There are 6 hidden switches. A switch that is on adds its own fixed numbers to the row, and there is some noise. The rows also spread widely along 6 directions, which tell nothing about the answers.
Some rows, each with its switches (1 for on, 0 for off) after it:
25	21	27	11	30	16	18	13	-12	-27	-22	1	-13	6	-4	-11	10	32	16	-8	16	-36	-16	-7	-1	26	24	31	20	0	15	-1	2	15 -> 0 1 1 1 1 0
10	21	36	4	28	9	21	14	-8	-15	-19	1	-2	-1	-4	-17	-7	25	9	-13	16	-40	-7	9	4	21	18	20	16	-8	-2	-11	8	30 -> 1 0 1 0 1 0
22	20	25	12	25	14	13	8	-15	-20	-9	3	-10	9	-4	-2	-1	23	18	-15	21	-42	-21	-2	6	32	38	20	19	-2	6	-15	3	10 -> 0 1 1 1 1 1
10	6	30	11	18	12	4	15	-5	-5	-14	3	2	-6	-11	-11	-14	8	18	-15	13	-24	-21	15	4	23	25	12	-10	-6	-2	-3	7	9 -> 1 0 1 0 0 0
11	24	28	9	24	8	12	10	-21	-11	-13	3	-1	4	-7	-1	-10	14	14	-13	19	-34	-13	10	11	29	31	12	6	-12	3	-5	11	15 -> 1 0 1 1 1 0
23	13	24	7	27	16	18	21	-4	-27	-9	7	-8	-7	-7	-14	11	26	23	-11	19	-23	-11	4	1	18	14	23	10	-3	5	7	1	13 -> 0 1 1 1 0 0
12	30	27	0	34	18	14	8	-18	-19	-20	-5	-8	11	0	-7	-12	32	10	-18	18	-41	-14	2	10	24	38	29	18	-3	7	-21	7	18 -> 1 1 1 1 1 0
3	6	19	-7	22	9	9	-2	-9	2	-11	10	-2	-4	10	-7	-15	11	0	-2	9	-33	-15	13	10	32	22	13	1	-12	3	-7	11	16 -> 0 0 1 0 0 0
14	27	30	-6	51	22	14	15	-18	-25	-19	9	-11	5	2	-13	1	36	13	-4	14	-15	9	3	-5	9	20	30	9	8	1	8	5	0 -> 1 0 1 0 0 0
8	17	32	4	24	16	6	14	-13	-4	-11	2	3	1	-9	3	-14	10	13	-10	12	-24	-10	8	6	25	33	6	-4	-6	-4	-6	4	-3 -> 1 0 0 0 1 0
11	22	27	6	23	11	6	12	-20	-15	-15	-1	-9	4	1	-9	-12	15	11	-13	28	-27	-10	9	15	25	34	15	9	-3	4	-8	3	14 -> 1 0 0 1 1 1
12	10	20	-2	18	10	18	8	-4	-7	3	16	5	-12	-6	-2	-1	13	18	-12	8	-45	-13	2	3	28	22	11	5	-16	-1	-11	10	10 -> 0 1 1 0 0 0
7	19	30	0	27	8	18	11	-11	-14	-8	12	3	-9	-3	-13	-2	18	13	-13	16	-35	-2	9	2	20	17	16	6	-9	-3	-3	11	16 -> 1 0 1 0 0 0
11	35	31	-5	35	5	20	-6	-34	-14	-12	19	1	10	2	11	1	22	5	-8	15	-54	2	-5	3	38	36	17	21	-12	6	-9	19	8 -> 1 0 1 1 1 0
4	3	19	-2	21	11	11	7	-1	-6	-19	7	-6	-6	9	-19	-12	15	2	-4	10	-29	-18	12	8	25	17	20	1	-6	4	-4	7	25 -> 0 0 1 0 0 0
17	13	28	4	25	19	16	13	-2	-14	-20	-5	-8	1	-7	-12	-5	33	15	-12	10	-41	-19	-1	-1	23	27	26	15	1	3	-19	2	18 -> 0 1 1 0 1 0
18	18	28	13	28	19	8	14	-12	-20	-11	-5	-8	3	-8	-11	-11	20	24	-27	26	-26	-19	9	10	19	35	22	3	0	2	-11	4	6 -> 1 1 1 1 0 1

New rows. What belongs after each?
10	28	33	-7	31	7	30	3	-11	-15	-9	10	4	-3	-8	-3	1	33	12	-22	12	-74	0	-9	-2	28	27	21	35	-15	-4	-34	17	27 -> 1 1 1 0 1 0
21	16	33	9	32	19	12	9	-8	-19	-24	-1	-4	0	-11	-8	-4	29	20	-19	11	-37	-17	-5	-6	20	27	26	8	4	5	-13	6	7 -> 1 1 1 0 0 0
13	31	27	2	35	19	16	4	-22	-26	-15	2	-11	11	4	-9	0	31	12	-15	20	-34	-4	-1	10	25	33	28	18	-6	9	-2	8	18 -> 1 1 1 1 1 0
10	1	20	1	16	12	14	-14	-12	-10	-29	6	-11	2	12	-10	-7	19	-1	-7	1	-49	-29	-6	4	39	29	28	15	-6	20	-10	11	23 -> 0 1 1 0 0 0
10	23	29	4	22	4	17	11	-21	-14	-11	10	0	-2	-4	-2	2	10	13	-10	20	-36	-5	2	6	29	27	12	9	-14	3	0	9	12 -> 1 0 0 1 1 0
11	12	17	-4	30	21	15	19	1	-15	0	8	-3	-8	-2	-15	-3	25	18	-10	16	-24	-5	7	5	15	19	19	3	-6	-4	-4	1	8 -> 0 1 1 0 0 0
10	21	28	10	23	17	13	3	-16	-17	-12	1	-12	13	4	-14	-7	24	13	-22	20	-41	-13	3	16	30	34	20	16	-6	7	-11	7	22 -> 1 1 1 0 1 1
7	8	23	4	16	5	15	5	-12	-4	-10	11	-1	0	-2	0	-5	7	9	-5	10	-39	-19	4	8	36	24	7	2	-15	5	-2	11	18 -> 0 0 1 0 1 0
9	26	34	3	32	11	12	-7	-28	-6	-14	7	-5	15	2	4	-12	18	9	-11	16	-48	-11	0	8	36	40	13	15	-5	4	-16	15	8 -> 1 0 1 0 1 1
6	3	21	-1	19	10	4	0	-9	6	-13	9	0	-1	3	-1	-22	6	2	-3	6	-30	-25	12	10	33	29	10	-9	-7	4	-10	10	7 -> 0 0 1 0 0 0
23	22	26	2	29	19	11	13	-13	-20	-18	-1	-12	5	-4	0	-2	29	15	-12	21	-39	-12	-10	1	26	37	26	22	4	5	-22	0	2 -> 0 1 0 1 1 1
5	11	29	0	18	5	12	-7	-22	-8	-20	16	-1	-5	4	1	-2	7	1	-9	8	-41	-11	-3	4	35	27	13	6	-11	12	1	11	8 -> 1 0 0 0 0 0
16	21	21	-8	32	12	14	-6	-22	-9	-5	19	3	2	-2	18	-2	17	12	-8	10	-50	-13	-9	0	40	41	15	11	-10	4	-13	12	-12 -> 0 1 1 1 0 0
20	24	34	4	25	3	26	14	-12	-19	-5	16	-2	-6	-11	-7	9	22	20	-9	25	-56	-8	1	-4	28	20	15	28	-10	-2	-18	13	23 -> 0 0 1 1 1 1
7	9	24	-1	16	12	14	3	-12	-15	-17	6	-4	-9	5	-8	-3	15	9	-17	9	-41	-10	-3	7	25	23	19	8	-13	7	-8	4	18 -> 1 1 0 0 0 0
29	13	26	18	23	15	15	21	-8	-30	-7	7	-9	-2	-14	-13	12	19	31	-16	26	-27	-19	1	0	20	22	21	7	-1	7	3	1	5 -> 0 1 1 1 0 1
-1	9	23	-4	20	10	6	1	-15	-3	-17	7	-2	-6	9	-4	-16	9	0	-8	9	-30	-11	7	9	29	29	13	-2	-10	5	-7	10	12 -> 1 0 0 0 0 0
18	17	19	-1	31	17	18	16	-10	-26	-7	11	-10	-4	4	-15	7	26	18	-9	20	-27	-4	2	5	18	19	25	12	-7	6	5	3	14 -> 0 1 1 1 0 0
5	10	21	3	19	18	8	7	-12	-14	-14	3	-6	-3	8	-12	-8	16	8	-15	14	-22	-11	2	12	20	28	19	-1	-6	7	3	2	8 -> 1 1 0 0 0 0
15	10	33	15	21	8	11	9	-11	-14	-17	5	-8	3	-4	-13	-4	14	18	-19	19	-29	-19	9	4	22	21	18	2	0	6	0	7	16 -> 1 0 1 0 0 1
14	22	22	7	27	16	13	5	-22	-25	-6	10	-10	6	8	-12	0	20	15	-25	25	-32	-9	7	17	24	34	22	14	-10	8	0	7	18 -> 1 1 1 1 0 1
16	18	31	6	32	20	13	8	-8	-16	-15	-2	-6	4	-6	-10	-7	29	20	-23	20	-36	-12	1	3	17	32	24	11	3	-1	-19	6	9 -> 1 1 1 0 0 1
24	14	30	16	19	16	14	15	-7	-15	-4	1	-4	4	-17	-1	5	20	26	-17	18	-42	-20	-5	-1	29	25	11	10	-4	0	-12	4	4 -> 0 1 1 0 1 1
14	8	19	8	22	19	10	16	-4	-14	-9	4	-7	-2	-2	-10	-3	20	17	-10	12	-18	-19	4	6	23	22	17	-4	-4	4	6	-1	3 -> 0 1 1 0 0 0
6	26	25	-1	32	18	7	19	-16	-11	-11	0	-3	1	-3	-3	-15	17	11	-10	21	-20	-1	10	11	18	33	14	3	-5	-6	-6	3	3 -> 1 0 0 1 1 0
